The same things were measured in two ways. Each way mixes the same 10 hidden numbers, adds some noise and spreads widely along 7 directions of its own, which tell nothing about the thing.
Some things both ways: the first way, then the second way.
[-15  -3  24  -7   1 -11  41  -7   1 -43  23 -29   5 -12   3 -40  12  -1
  -6  -5]
[ -8  32 -31  -2 -17 -15   6   4  11 -22  17 -48 -45   7   5 -11  33  -4
 -20  -2]

[-66  -8   0 -38  18  14  10 -30 -29  -3  20 -14  22 -11 -48   4  -8 -28
 -36 -17]
[ 12 -11 -63 -14  14   4   0  56  12 -17  12 -55 -35  47  18 -58  51   6
   5 -55]

[-28  11 -41 -33 -12   8  -5 -67   3 -24 -13  25  -5 -55  -5  23 -40 -37
 -36  13]
[ 26 -10 -30  18 -21  -7  -2 -12  16  39  24   2  36   3 -29  54 -28 -12
  35 -19]

[-11  22 -18   9  22  -3 -29  43 -34  21  25   1 -31  47  14  40  16 -10
  17 -16]
[-19 -43   8  12   4  23 -21  12 -21 -21 -26  -2 -26   3  22  -5  -5 -12
 -26  15]

[-37   0 -31 -34  54  -6 -41  61 -23  23  -8  -7 -10  36  -3  -2  12   0
  51 -32]
[ 52 -72  64  -7  44   2  49 -12  14  23   0  -5  19 -18  20  -9 -15 -30
  24 -34]

[-10  27  16  15 -11   8 -27 -30 -12 -14  -6  33  -7   3   7  24  -8   5
 -26  27]
[ 20 -10  15  -3  -3  -9 -35 -12 -16   1  -7   8  22 -12  15 -24 -20  -4
  26  15]

[ 60 -40   1  32  34 -38 -26 -34  -6  23 -16  46 -11 -16  42   3  52  32
 -39 -31]
[ 45  -3 -24 -31   2  15  -3 -10 -23   4 -14   4   9  14  58  19  26  19
  38  -4]

[ 16   7  -5  19 -11  -1   2   6  11 -15 -17  12   1 -11  -7   5  -1  -9
   6  17]
[ 25 -33   0 -36  50  25   5  13 -44  -6 -31  14  26 -31  45 -58   9  -9
  48 -17]

[ -66  -63  -42  -50  -48  -10   41  -48   20  -24  -25   -2   32  -24
   12  -23  -50  -44 -111   20]
[ 17   1  19  -5  16  16 -34 -52  -1 -21   9 -32 -18 -20  44 -57  31  18
   9  38]

[ 23 -13  -7   5  40  -5 -16  28  -5  21 -19  30  -7 -11  -2   5  -2  16
  40 -18]
[-10   8  10   0  19  12   2 -20   4   3  -9  -3  -5   0   2  -8  22   3
 -19   5]

[-27 -26 -56 -13  -2  -7 -13 -28   7   2 -35  14   9 -11  19  30 -32 -15
 -36   0]
[-17  14  15  14 -10   5 -28 -39  -2  34   0   3 -20 -38 -28  11  25  12
 -47  45]

[ 14 -69 -10   8  13 -15  22  43 -14  12 -13  21  12  40  21 -15  -9   8
  -9 -43]
[  5 -33  30 -13  31  12  33  11   0  -1 -33  11  12 -11   2 -20  -9  -8
   6 -12]

[ 62 -11  10  37  -7  -2   4  -7  -5   8   0  14 -12  38  22   1  32  23
   6  -7]
[  0 -35   0   1 -23  10  -3  48 -29  15 -28  35   6 -18   8  17  -1   1
  -7   2]

[  9 -28  11   8 -13 -20  27  11  23 -40  -7  17   2  25 -20 -34  -7 -13
 -49   9]
[ -2  51 -45  30 -13   3 -35   0  20  -2  -8 -16 -60  -9 -12 -31  59  22
 -23  35]

[-44   9 -78 -31 -14  -1 -30 -21  23  26 -24  -4  -7  19  -2  47 -39  -2
 -30  14]
[  6  48 -42  13 -33   3  12  71 -23 -31  -2  28  31  -1 -25 -25 -25 -41
  41 -23]

[ 24 -22   0 -17   9  12  50  -1  36 -15  -7   7  -7 -13 -10 -51 -18   8
  44  -5]
[-15   7 -10  16 -52   3   5 -34  26  14  25  -5  39  14 -15  42   5  -4
   1  15]

[-13 -12 -25   4   6 -17 -20 -14   8  25   5 -12   6 -37  22   7  48 -16
 -21   4]
[ 27  13  34 -12  11  27  10  -4 -32   3 -13  54  44 -41  14  16 -29   0
  28  13]

[ 49 -12   2  26  15 -28 -13 -35  13  14  -8  21  -8 -51  30  14  36  16
 -22  -7]
[ 29  -1 -31 -28  47  16  27  19  -6  -9  11 -33  -4  28  46 -10  38  -3
  20 -54]

[  6  32  23   2  10  12 -20 -42 -17 -17  12   7  -1  -9  -9   9   8  18
  12  -5]
[  5 -44   0 -12 -24   0  -7  51  -7   9 -26 -24 -47  12 -20 -29  13  -3
 -38  -2]

[  5   1  -7   8   2   0   0  11 -27   5  -5   2  -3  34   5   8   6   7
   3  -6]
[-35 -17 -21  34 -39 -23 -17  17  -5  -3   5 -19 -24  18  -7  -6  11 -15
 -21 -13]

[ 34  -3 -38 -18 -31  10  23  25  21 -26 -13  15 -24  24  12 -13 -42 -32
  33   6]
[ -9  29 -64 -10 -10   9 -12  -4 -13 -39  27 -28  17  31  29   5  -6  15
  43 -25]

[ 58 -21  14  -8 -27  25  37 -39  10 -24 -17  28   3  -7  -8 -20 -44  -4
  20   1]
[-27   3   0  30 -20 -16  28  48  29   2  23  16  23  -7 -47  30 -41 -31
 -24 -26]

[-34  -1  14   4   8   3 -18 -12  26   2   7  -8   5  -8  -2  -8  41 -19
 -29  26]
[  9  -3 -28   2   2 -13 -21  44  -1   2   8 -17 -25  10  12 -43  31  -1
  -9 -23]

[-41  14  -8  -9 -32  13  31   0  -1 -11  21 -33  17   4 -22  23 -16 -29
 -37  -2]
[  2  28  66  11   2  32  29 -58  40  -5  20  21  48   3 -14   6 -10   6
  -9  20]

[ 17  22 -34 -23  27  13 -17  40  30  37 -29   2  -9 -11 -43  -1 -12  14
  84  19]
[-16  75 -37  26 -15  13  -8  23 -15 -12  -2  30   9   3  -1 -12  36  10
   9  -3]

[-12  -8 -25 -11  18   5   1 -15  -6  17  -3  14  -6  -9   5  10 -12   7
   5 -11]
[  3  12  33  13   0  30  -1 -37   9  14   7  -9  -1  19  -2  -1  46   9
 -27  15]

[ 14 -30  13  23 -28  -4  47 -10   8 -48   4  23  -1  15   6 -12 -20 -26
 -52  -2]
[ 15  26  -1  11  13  15   3 -37  23  26  10  16  29 -14  -5  26  12   9
  12   9]

[-25 -69 -32 -28  50 -16  -1  19   0   3   5  20  -8  32  18 -45  32 -37
 -16 -40]
[ -2  31 -47  -6 -17  23 -19  29 -51 -77   4  -6  -1   4  48 -51  -7 -34
  39   0]

Other things, the second way, with their names:
k597: [ 28  49  54  15  25   8  35 -13  23  -6  24   2   0 -30 -17 -39  18 -35
 -15   3]
k266: [-11  41 -32 -13 -24  -5 -33  -5 -25 -17   9   3  14  -3  13 -47  17   9
  16   9]
k282: [ 34 -70 -11 -17  13  13 -31   4  -1  29 -18 -31 -25   1  15 -32  28  13
   2   4]
k279: [ 32  21  16   3   5   6  20  -5   6  -1   8 -11  -5  -4  -2  10   5 -10
   8  -3]
k63: [ -2  14  -3  -5 -15   8  -7  -4   0  14   8 -23  -8  -5 -27   3  12  17
 -11   5]
k844: [ -1  67 -33  16 -18   0 -10  50 -40 -37 -33  62   4 -28  24  -2  -9 -24
  18  22]
k970: [-17 -35  22  12  -1  -4  22   6  29 -32   0 -36 -23  21  -1   3 -25 -25
 -29  -7]
k984: [-17   0 -25  17 -18   6 -17   0  12 -30 -12   1  14  22  15 -18  -2  -1
  18  11]
k164: [ -5 -60 -69 -44 -41 -22 -29  -8  -5  -3 -35 -26   3  18  40  13  -4   3
  21  24]
k313: [ 14  55  -6  20  -3  14  -7  21  15  11  -2   9 -18  12 -30  -5  29  34
 -13   0]
k380: [ 12  -4  -6  20  -2  -1  18  10  20 -19  18 -33  -1  37 -10 -13 -11  -8
  26 -42]
k530: [  3 -33  -9  -6 -14 -11  10   0   9   8   4 -13   5 -12  18 -19  22 -15
   5  -3]
k931: [-38  42 -16   1 -35  22 -36 -59 -25  -7  -5  -6 -21  15  19  19  48  41
 -36  45]
k900: [ -4  12   6   2   8  13 -16 -41   8   6  -6   1   1   5  16 -12  32  13
 -12  22]
k938: [ 25 -56  -1  -2   8   0   8 -18  37  45   7 -17  32  37  -6  30  -5  31
  27 -37]
k785: [-16  74 -28  25 -10  34   6  19 -13 -30 -12  11 -33  16  -5 -18  53 -14
 -28  10]
k131: [-13  77  24  22  11 -13   3 -25  -1   1  29 -12 -33 -15 -17 -23  41   1
 -37  -4]
k967: [  6  45 -24  -8   1   1 -23  -8   5  -3  -4 -13 -19  -5   1 -33  36  23
  -3  18]
k878: [-28 -31  25  40   0  25 -32  29 -20  -2 -25   1 -29   9 -23 -56  21 -26
 -46   8]
k610: [-20  54 -29  15 -46 -12 -27  -6  -7   5   6 -11 -15  25  -9  21  34  42
 -12   8]
k650: [-19  21 -12  11 -45  13 -31  32 -31 -67 -25  15   3  23  14 -43 -29  -8
  17  23]
k559: [  8  63   4   6  15  16  25  10  -7 -18  43 -15   5   1   1 -26  30 -13
   5 -34]
k635: [ 19 -10  37  12  17  30  -9 -35 -23   4 -28  63  43 -46  42   3  -6   7
  37  33]
k378: [ 17  -7  -8  -2   1  21   1 -20 -15  -4  12 -16  -2 -11   7  12  -8  -8
  18   1]
k632: [-50  10  19  35 -22  -3 -13  15 -34   2 -21  31  -5 -24 -27  -3  -4 -11
 -31  12]
k704: [ 40  -1 -33   5  35 -20   0  -9  20  44  20 -21  10  35  27  29  35  48
  48 -65]
k954: [-10 -13  35 -25  14   8   0 -22   2 -27 -10 -25 -10  -5  25 -55  14   3
 -20  18]
k86: [  3 -71  -3   3 -17  -8 -16   6  12  -6   1 -59 -43  43  15 -25  16 -16
 -26 -11]
k973: [ 15 -57   2  18 -12 -22  16  59  -8  28 -22  11   3   4 -10 -10   1 -48
   4 -35]
k507: [ -1  -6  -2  13  -9 -24 -31  -5 -21  40  12  -3  -1 -19  -6  28   1  18
   1 -11]
k221: [  9 -19   9  -4   5   1  -3  10 -22 -11 -28  -5 -21  10   8   6 -22  -5
   2  -7]
k453: [ 21  68  18  21  85  11  17  26  32   8  36 -41 -44  38  -5 -61  82  17
 -39 -69]
k152: [ 46 -30  20 -17   6  13  30   8   0  20  -9  -1  22 -17   0   5  -2  -9
  28  -8]
k445: [-14 -54  11  -1 -17 -23  -2  47 -10  36 -20   8 -13 -16 -20   1   1 -16
 -42 -10]
k410: [ -9  38 -17  23 -21  10   0  44 -30 -39  -7  10 -15  20  14 -45  28 -21
   1 -16]
k308: [ 20 -22  -6  22 -19   3 -28 -20  19  25 -37  23  -3  10  24  38  18  28
   5  38]
k419: [ 23  27  -8 -11   2 -19   6  41   0  -7  11 -14 -19  11  12 -42  27  -1
  -3 -30]
k644: [ 15  38  13  15  17  11 -10 -13  -5  -3   4   7 -20 -20  17 -38  41   6
  -6  11]
k324: [ -2  44 -11  -5  11  16  -6  16  -7  -2   2 -19 -54  21  22   1  70  27
 -55  -3]
k47: [ 18 -22 -35  -1  -2  -1  -4  17  21  43  10 -21  10  15 -25  24  14  11
   7 -25]
k959: [-38 -34  18   4 -15  -5  -9  20  18 -53 -16  -7  13  11   5 -40 -45 -44
 -22  23]
k326: [  0  44  26  30  -3 -18   9  16  22   3  12  21  19  -5 -38   2 -25  -7
  -3 -12]
k689: [  8  56  28  16  30  18  21   7 -17 -15  -1  24   0 -20  -9 -30   9 -35
  -9  -7]
k803: [ -8  26   2  25 -23  23   7  18 -11   1   4  26  13 -21  -9  28   9   2
  -3  10]
k935: [-18  36  64  25  20  12  33   5  24 -13  16  21  35  -9 -33 -22 -16 -38
 -30  -8]
k227: [ 41 -20  45  -5  32  45   2 -20  -6   5 -10  19  18 -15  44   3  19  20
  16  16]
k619: [ -8  26   7  24   1  -8   2   9  17  13  21  -4  -1  25  -4 -13  41 -18
 -32 -20]
k764: [ 13  37 -21   7 -12  10 -26  15   5 -28  -1  15   3 -17  18 -24  -1  24
  24  23]
k806: [ 10  15  49  31  -1  26  37  17  -4 -11   4  11 -10  -7 -34 -29   1 -60
 -24  -7]
k613: [ -4  26  35  30   1   5  14  -4  42  -8  14 -12  -7  35 -26   9   1 -11
 -40  -3]
k686: [ 40 -33  -3  -1  25  -8  15  16  50  37  -6 -28 -36   5  -6 -15  41   3
 -21 -16]
k34: [  0 -32 -12  -8 -13  -6 -23   6  -2  30 -19  12  19  -5  12  16   5  38
  13   6]
k317: [ 20 -57  46  -4  32  -3  17   2  18   3  -4   8  44 -11  -3 -22 -54 -40
  21 -18]
k773: [  0  35 -29 -52  -8  -7 -18 -22 -44 -35 -20  18  29  -3  59  13 -24  20
  41  17]
k649: [ 27 -31 -54   4  11  -5  33  49  -6 -15  20 -35  30  23   0 -30 -20 -41
  81 -83]
k719: [-10  24 -14   5  25 -26  64  43  12  -9  32 -11  30  22 -13  -3  -9 -48
  14 -87]
k71: [-22  28 -37   1 -39  -3 -21  41 -13 -18 -14 -11 -31  38   1 -58  51  16
 -20  -7]
k87: [ 31  38 -23   0 -34  -5  -3   9  -4  22   1  11  -1   5   1  12  34  10
  10   5]
k442: [ -8 -11 -16 -22 -21  20 -23   3 -16 -12 -10   6   6 -12  40 -14  27   5
 -11  36]
k905: [ -2   6  63   6  37   7  27 -53  13  15  29  -5  19  -8  16  -5  30 -14
 -25 -15]
k854: [ -3  24   4  -2  20  -7 -25 -27 -17  17 -17   4 -23 -32   1   3  13  30
  -8  20]
k72: [ 10 -33  -3  23 -31  -2 -11  15  23  49 -13  39  23 -15 -36  58 -26  -1
 -12  19]

Some of these things the first way, each followed by its name:
[ -8 -12 -41 -10 -27 -32  -8  25  48  23  -6 -17  -5 -15  27 -17  29  -8
 -32  30]	k380
[ 31  10  20  19 -12  15  13 -47  15 -19 -16  30  -9 -19  15   0 -16  17
  -1  18]	k973
[ 42   6  47  29  43  -1   8  27  -4   6  10   5  -4 -28   0 -26  40  32
  74  -9]	k719
[  0   4  -2  -3   4   2  15 -16 -12 -14   8 -15   3   3  -6 -16  16  -1
  13   1]	k559
[-11   7  -9  12   7  10 -24  -7  -4  -6 -26  12  15  13 -22  18   4 -10
 -10   4]	k266
[ 10  59 -16 -29  -6   7 -20  26   1   4   1  -7 -28  -6  -5  31 -42  15
  66   7]	k970
[-40 -22 -13  -3  17  -7  12  -2  17 -16  24 -15  -1   0  22 -23  39 -32
 -23 -12]	k806
[-39  -6   6  -8  49   6   2  32 -11 -18  15   3  -6  23  -7   6  -9 -10
  12 -43]	k164
[-47  -1  11 -18 -15  19  27 -23 -32 -47   3   9  15  23 -33   9 -61 -19
 -34 -10]	k967
[  0  22 -12 -10  56   2 -54  35 -32  33 -13  15 -13 -14   6  31   3  18
  73 -27]	k773
[-35  -5 -25 -30  23  27 -10  27  19  22 -19  -9  13  22 -30  -7 -13  -9
  43  -9]	k71
[  7 -11  11  10  -7  10  30 -23  38 -18   8  -9   1   0   3 -18   9 -13
 -10   6]	k442
[ -4 -11  -7 -19   5  11  19 -35   3   8 -12   5  10 -33 -12 -14  -2  -5
  -4   1]	k410
[-27 -27 -14 -11  32   1 -12  19  41  17  13   3 -10  -7   4 -21  32 -30
   9   3]	k72
[-20  44  16   5   9  13 -17  10 -15 -25  25   1 -25  32   7  16  12 -13
  10  -6]	k86
[-41 -20 -19 -25   5  11   2  26 -18   3  11   2   4  58 -18  -2 -23 -17
  -5 -17]	k313
[ -5  34 -49 -18  -6  23 -14  18  30  11 -39  -8 -13 -18  13  36 -41 -10
  65  22]	k905
[ 16  16  29  33  11  -8 -37  -9  -5  11   0  35  -8 -22   1  23  24  19
 -18  14]	k317
[ 57  30  44  43 -25 -15  -8 -58  17   7  10  26 -15 -62  20  31  22  42
 -43  28]	k613
[-28  14  21  11 -19  -3  23   6 -44  -5  26 -12   5   0  -8   8   9 -11
 -31  16]	k704
[  6 -18  23   8 -19  -2  23 -73 -40  13  -5   9  35 -48 -23  16  -8  25
 -63   4]	k34
[ 18 -41  53  30 -30   4  59 -37  40 -15  16   9  15 -47  25 -36  13   3
 -41  25]	k935
[ 16 -18  34   1  30  24  57  11 -15 -35  19   8  -1 -29  -5 -54  10 -27
  64 -28]	k931
[ 18  66  22  31 -41   5   6 -38  44 -46  11 -20 -14 -18   5  10  17   5
 -12  44]	k87
[ 41 -44 -23  15  36 -21  -3  -4 -24  14 -18  46  -8  31   9  18  -1  18
 -26 -55]	k785
[  3 -14   3 -26  15  14   4 -25 -62 -21  -2  49  -7  -4  19   3 -47  -7
  18 -40]	k221
[-43   0   8   2  12  -6 -11  -6  20 -16  23  -2  -3 -14  -6 -18  38 -30
 -26  18]	k282
[ 50 -42   1  12  21 -22  -2 -13 -18   0 -15  42   0  18  15 -31  13  42
  10 -22]	k63
[-64   7 -32  -2 -47   0  11 -32   1  -7  11 -36   9 -19  44  15   1 -33
 -45  50]	k507
[-76  48 -41 -37 -20  -1  14  17  21 -19  25 -55  -8 -23 -30  -9  -5 -36
   8  46]	k649
[ 19   4 -16  29  14 -16 -35  -5  -5   8 -16  26 -12   1  24  34  17  13
 -13  -7]	k689
